There are 3 ways to turn a row about zero (a turn may also mirror it). The second row of each pair is the first, turned, with some noise. The first 30 pairs use one turn. New pairs use 3 turns, one after the other, and a turn may come again.
Some pairs, each with its turns in order after it:
[-3.58  1.78 -2.21  2.53 -0.65 -0.36  1.63  0.45 -3.41]
[ 1.91 -0.88  3.11  2.27 -3.45 -2.50  1.58 -1.53 -1.24] -> T

[-0.41  2.52 -1.36  1.50  1.67  0.04 -2.20  0.79  0.18]
[-0.20 -2.68  0.64  1.38  2.65  1.45  0.40 -0.31  0.16] -> X

[ 2.50 -3.66 -1.34 -2.20 -1.23 -2.01 -3.31  1.22 -1.08]
[ 2.99 -1.13 -2.54 -0.86 -1.30 -1.73  3.71 -0.53 -3.02] -> X

[ 0.96 -0.34 -1.92 -1.16 -3.48  0.97  1.67  2.40  1.72]
[ 3.18 -1.43  1.98 -1.89 -1.57 -2.68 -1.01  0.57  1.17] -> X

[ 0.99  0.13  3.51 -1.91 -1.11  2.23  1.29  2.28  0.24]
[-0.78  1.02  1.23  1.37 -1.34 -4.29 -2.11 -0.23 -1.03] -> X

[ 1.93  2.07 -0.45 -2.03  1.99  3.24 -1.88  1.78 -2.53]
[-1.66 -2.27  2.91  0.94 -1.97  3.58  0.08  2.55  0.44] -> N

[ 0.86  0.09  2.11 -0.62 -1.47  0.67  0.30  2.40  3.13]
[-3.49  0.59  0.02 -0.69 -1.05 -1.78  2.19 -1.03  1.40] -> N

[-3.12 -2.03 -2.98  3.34 -3.26  1.92 -2.45 -3.20  0.97]
[ 2.88  2.42 -3.41 -4.11  2.03 -0.56  1.06  3.60 -2.66] -> N

[-3.53 -3.38 -0.93  2.04  1.27  3.28  2.50 -2.12 -1.95]
[ 1.92 -0.36  4.90 -2.55  1.50 -1.12  3.09 -0.79 -2.59] -> T

[-1.58 -0.21 -3.47  1.01 -2.94 -1.73 -1.02 -2.81 -0.84]
[ 3.04  0.29  3.06  1.38 -2.66  1.70 -0.39  2.45  0.39] -> T

[ 2.88  3.53 -1.64 -0.68 -0.21  2.52  1.16  0.94  2.78]
[ 0.40 -2.98  2.21  1.66 -0.21 -2.23 -0.89  2.72  3.33] -> X

[ 0.42 -0.59 -1.30  0.97 -0.92 -3.17 -0.04 -0.67 -2.49]
[ 0.25 -0.05  0.77  1.61 -3.11  2.50  0.32  0.25 -1.49] -> T

[-1.91 -1.49 -2.20 -1.16 -0.16  2.32 -2.33 -1.76 -0.73]
[ 0.23 -1.74  3.83 -0.34  1.32  0.02 -0.41  2.57  0.68] -> T

[ 1.67 -0.45 -3.64  0.42 -3.18  2.65  3.65  0.19  1.12]
[ 3.23  0.15  3.63 -1.61 -2.63 -0.59  0.11  2.20  3.04] -> X

[-0.96 -2.03  0.22  2.98 -0.76  3.13 -1.46 -0.15 -3.25]
[ 0.01  2.30  3.80  0.10  0.37  1.73  2.27 -1.10 -2.77] -> X

[ 2.22 -2.09  2.64 -2.54 -0.48 -1.59 -2.18  1.17  1.83]
[-1.43 -0.65  1.64 -2.17  0.48  0.65  2.69 -3.57  1.97] -> N

[-2.91  2.94  1.09  3.27 -0.53 -2.07 -2.99 -3.63  3.37]
[ 2.72  4.80  0.14  0.42 -1.56 -2.46 -4.21  3.00 -1.23] -> T

[ 0.81 -0.89 -1.57  2.09 -2.43  1.93  0.40  1.67 -0.44]
[-1.32  0.90 -0.36 -2.20  0.09 -1.02 -1.45  2.99  1.39] -> N

[ 2.12 -1.69 -1.16 -0.76 -1.75  2.09 -2.73  0.11  0.96]
[-1.51  0.43  1.31 -0.52  1.69  1.95 -0.21  1.56  3.50] -> T

[ 0.44  3.26  2.35  2.20 -0.46 -1.78 -1.33 -1.87 -0.20]
[ 0.11  2.80 -0.40  0.95 -1.73 -0.62 -3.88 -1.09 -0.97] -> T

[ 2.49 -0.30  1.24 -2.08  2.16  2.35 -3.16 -2.41 -1.36]
[ 1.12 -1.26  3.88 -1.45 -1.69  3.26  1.72 -0.06 -1.88] -> N

[ 3.56  3.30  2.44  1.30 -2.57  3.64 -0.96 -1.78  2.56]
[ 0.71  3.27 -0.33 -1.65  1.55 -0.24 -4.14 -2.69  4.63] -> T

[-2.63 -2.18  0.43  3.32 -1.05 -0.52 -0.92 -3.23 -0.95]
[-1.82  2.21  0.74 -3.15  0.27  3.60  1.40 -0.35 -1.55] -> X

[ 2.67  1.80 -2.94 -1.28  2.98 -2.58 -0.47  3.18 -2.93]
[ 4.10 -2.93 -2.40  4.72  0.38  1.22  0.46 -1.19 -0.07] -> X

[ 1.03  3.05  2.02  1.59  2.88 -3.24 -2.14 -1.75 -1.14]
[ 0.19 -4.30  1.53  1.76  1.96  0.10 -0.65 -2.17 -3.52] -> N

[-3.52  2.94  0.57 -2.22  0.80  1.84  0.66  3.09  3.35]
[-3.48  0.83 -2.86  3.78 -1.59  0.49  3.51  0.81  0.44] -> N

[-0.58 -0.16  0.49  2.22 -0.86  3.66  3.05 -0.34 -0.83]
[-0.57  3.16  0.93  0.45 -1.42 -2.02 -1.65  3.03 -0.96] -> N

[ 3.50  1.96 -1.60 -0.01  0.47  2.13 -1.56  1.24  2.28]
[ 0.05 -3.79  1.85  1.91  0.22 -2.10  1.56  1.83  1.26] -> X

[-0.03  0.16  1.37 -0.68 -2.19 -0.41  1.10 -2.93 -2.33]
[ 3.33  0.36  2.36  0.64  0.53 -2.13  0.55  0.26  0.32] -> N

[ 0.70  3.18  3.60  3.41 -0.30  2.73  1.08  0.95  0.53]
[-0.32  3.27 -0.54 -0.44  0.53 -3.26 -1.24 -4.50  1.23] -> T

New pairs, each followed by its turns in order:
[-2.41  1.21  3.34  2.30  0.09 -0.47 -1.74 -1.19 -2.38]
[-3.88  0.40  2.57  1.11  0.70  0.43 -2.28  2.16 -0.51] -> X N N

[ 2.94  3.43 -1.38 -2.21 -1.68  1.72  3.59  2.02 -0.20]
[-2.26 -3.38 -2.99 -0.44  2.49 -0.82  0.18 -1.41  4.00] -> T T T

[-3.16  1.17 -2.43  1.22  1.04  3.01  1.71  0.89 -2.10]
[ 0.31  0.44 -3.58  0.90  2.08 -3.75  1.38 -1.51 -0.66] -> N T N

[ 3.58 -1.50 -3.27 -0.04  1.32 -1.30  2.93 -1.90  0.71]
[-2.53  0.73  0.02  0.33 -1.30 -2.37  3.21 -1.53  3.71] -> T T X

[ 1.07  3.05  2.32  1.93 -0.42 -0.31  1.13  2.41  0.02]
[ 1.10 -1.37  0.51 -2.16 -0.38  1.44 -2.89 -0.98  2.39] -> T N N

[-3.47 -0.41  1.43  2.08  3.01 -3.09 -2.11  1.95 -1.41]
[-0.36 -1.45 -0.83  4.56  2.19  2.08 -1.09 -0.09 -3.59] -> N T T

[-2.84 -1.51  1.84 -1.55  2.67  0.02 -2.00 -0.70 -1.08]
[-1.04  0.18  0.22  2.68  0.59  4.46  0.04  0.59 -0.27] -> X T T

[ 0.44 -3.64  0.89 -3.32  3.29 -0.40 -1.31  3.39  0.97]
[ 3.26  0.04  2.48  0.66 -2.13 -2.73  0.47  3.24 -2.96] -> X T X

[-2.52 -2.53  1.67  1.06 -3.32  2.32  1.64  3.34  1.50]
[ 3.08 -1.62 -0.24 -2.87  4.89 -0.85 -0.53  1.62 -1.39] -> T N N

[ 3.26 -3.01  1.98  1.36 -3.66  0.88 -2.70 -3.52 -1.41]
[-1.78 -2.29  5.45 -3.27 -0.90 -0.52  1.27  3.04 -0.78] -> N T T

[-1.29  0.03  1.30  0.76 -0.79 -2.13  3.02  1.33  3.56]
[-0.93 -2.43  0.63 -2.33  2.58 -1.10  1.04  1.51  2.90] -> N X T

[ 0.78  1.15  0.10  3.22  0.94  2.02 -2.25 -3.47 -0.49]
[-1.36 -1.77 -1.45 -1.29  2.71  2.69 -0.65  0.83 -3.25] -> T T N

[ 0.79  1.17 -0.82  3.40  0.77 -0.48  3.40  0.51  3.35]
[-1.88  3.98  0.62  2.20  0.25 -0.26  1.75 -2.49  2.27] -> N T T

[ 0.11  1.68 -1.10  0.49  0.90 -3.57  2.72  1.37  1.81]
[ 0.20  2.84  0.66  0.84 -3.77  1.09  0.47  0.51  2.17] -> N X N

[ 1.56 -0.59 -1.48 -2.93  0.69  3.29  1.18 -0.10 -1.83]
[-1.60  1.03 -0.90  3.85  0.93  1.61 -0.30  0.45 -2.76] -> N X T

[ 3.38  2.00 -0.68  1.41  0.92 -2.43 -3.27 -1.71  1.74]
[-0.31 -0.27 -2.40 -2.47  1.95  0.03 -4.11 -1.84  2.53] -> N N T

[-0.03 -3.11 -1.86  0.74 -1.45 -3.48  0.74 -0.12  0.90]
[ 0.65 -1.69  0.09 -1.63 -2.67 -3.12 -1.30  1.71  0.68] -> X N X

[-3.57  2.26  0.28  1.19  2.00 -1.98  1.81 -0.48  2.52]
[-3.86 -1.08 -3.67  2.01  0.24 -0.98  1.21  1.33 -0.84] -> X T T

[-2.01  1.55  1.65 -0.53  3.10  3.29 -3.49 -2.56 -1.39]
[-0.82 -0.48  0.13 -0.47  3.54  1.28 -2.31  4.18 -3.31] -> X N N

[ 0.66 -2.58 -0.79  3.63  2.81  3.26 -2.92 -2.22 -2.61]
[-1.14  3.24 -0.83 -0.19  4.53 -3.12  2.29 -3.50 -0.37] -> N N T

[-2.10  3.47  3.13 -1.21 -2.50  1.57  0.99  1.70 -3.48]
[-3.34 -0.47  1.86 -1.75  3.42 -0.71  2.21 -1.38 -3.98] -> X N T

[ 3.58 -2.65 -2.60  3.30  1.06 -3.53  1.47  2.01 -2.22]
[-0.85 -4.01  0.69  1.22  0.32 -1.29  3.19 -2.41  5.13] -> X N N

[-0.57 -2.78  0.14 -1.70 -3.33 -0.31 -1.36  2.26 -3.19]
[ 0.81 -0.73 -0.29  1.71  3.50  2.67 -2.73 -0.26 -2.96] -> T N X

[ 2.26  2.37 -3.22 -0.31 -1.92  1.06  2.73 -0.18  2.01]
[ 3.03  0.94 -2.74  0.15 -2.46 -2.59  1.67  1.50 -1.36] -> N X X

[-1.62 -2.53  0.60  1.95  2.10 -3.36 -3.20  1.48  3.64]
[-4.14  2.34  1.60 -3.40  0.07  2.41 -3.02  1.05 -0.04] -> T X T

[-1.88 -2.34  2.05 -2.57 -1.63 -3.25 -1.25  1.99  2.58]
[ 2.88  1.29 -1.51  1.15  1.12 -4.13  1.38 -1.81  2.83] -> T T N

[ 2.70  3.33  1.97  1.22 -0.32 -0.86 -1.18  3.30  1.98]
[-2.70  0.95  2.42  4.24  0.41 -1.13 -0.91  2.66 -0.64] -> X T N

[ 2.88 -0.78  2.86 -0.08  0.36 -2.40 -2.68  1.84 -0.92]
[-1.94 -1.42 -2.60 -0.15 -2.99  0.10 -2.07 -1.74 -2.42] -> T T X

[ 2.01  1.13  3.21  1.46 -1.07 -0.28  3.37  0.38  0.43]
[ 0.70 -1.58  2.60  1.18  0.04 -2.71 -0.58 -2.97  1.78] -> T X X

[ 1.86 -2.49  2.91 -0.56  1.80 -3.21  0.35  1.21 -0.94]
[ 0.87  2.89 -0.01  2.92 -2.34  2.06 -1.00  2.04 -1.71] -> N N X

[-3.56 -2.41  0.53 -1.33  1.26 -2.84  2.49  0.15 -2.38]
[-0.50 -1.52  2.87 -0.55 -0.77 -3.73  0.01  3.83 -1.46] -> T X N

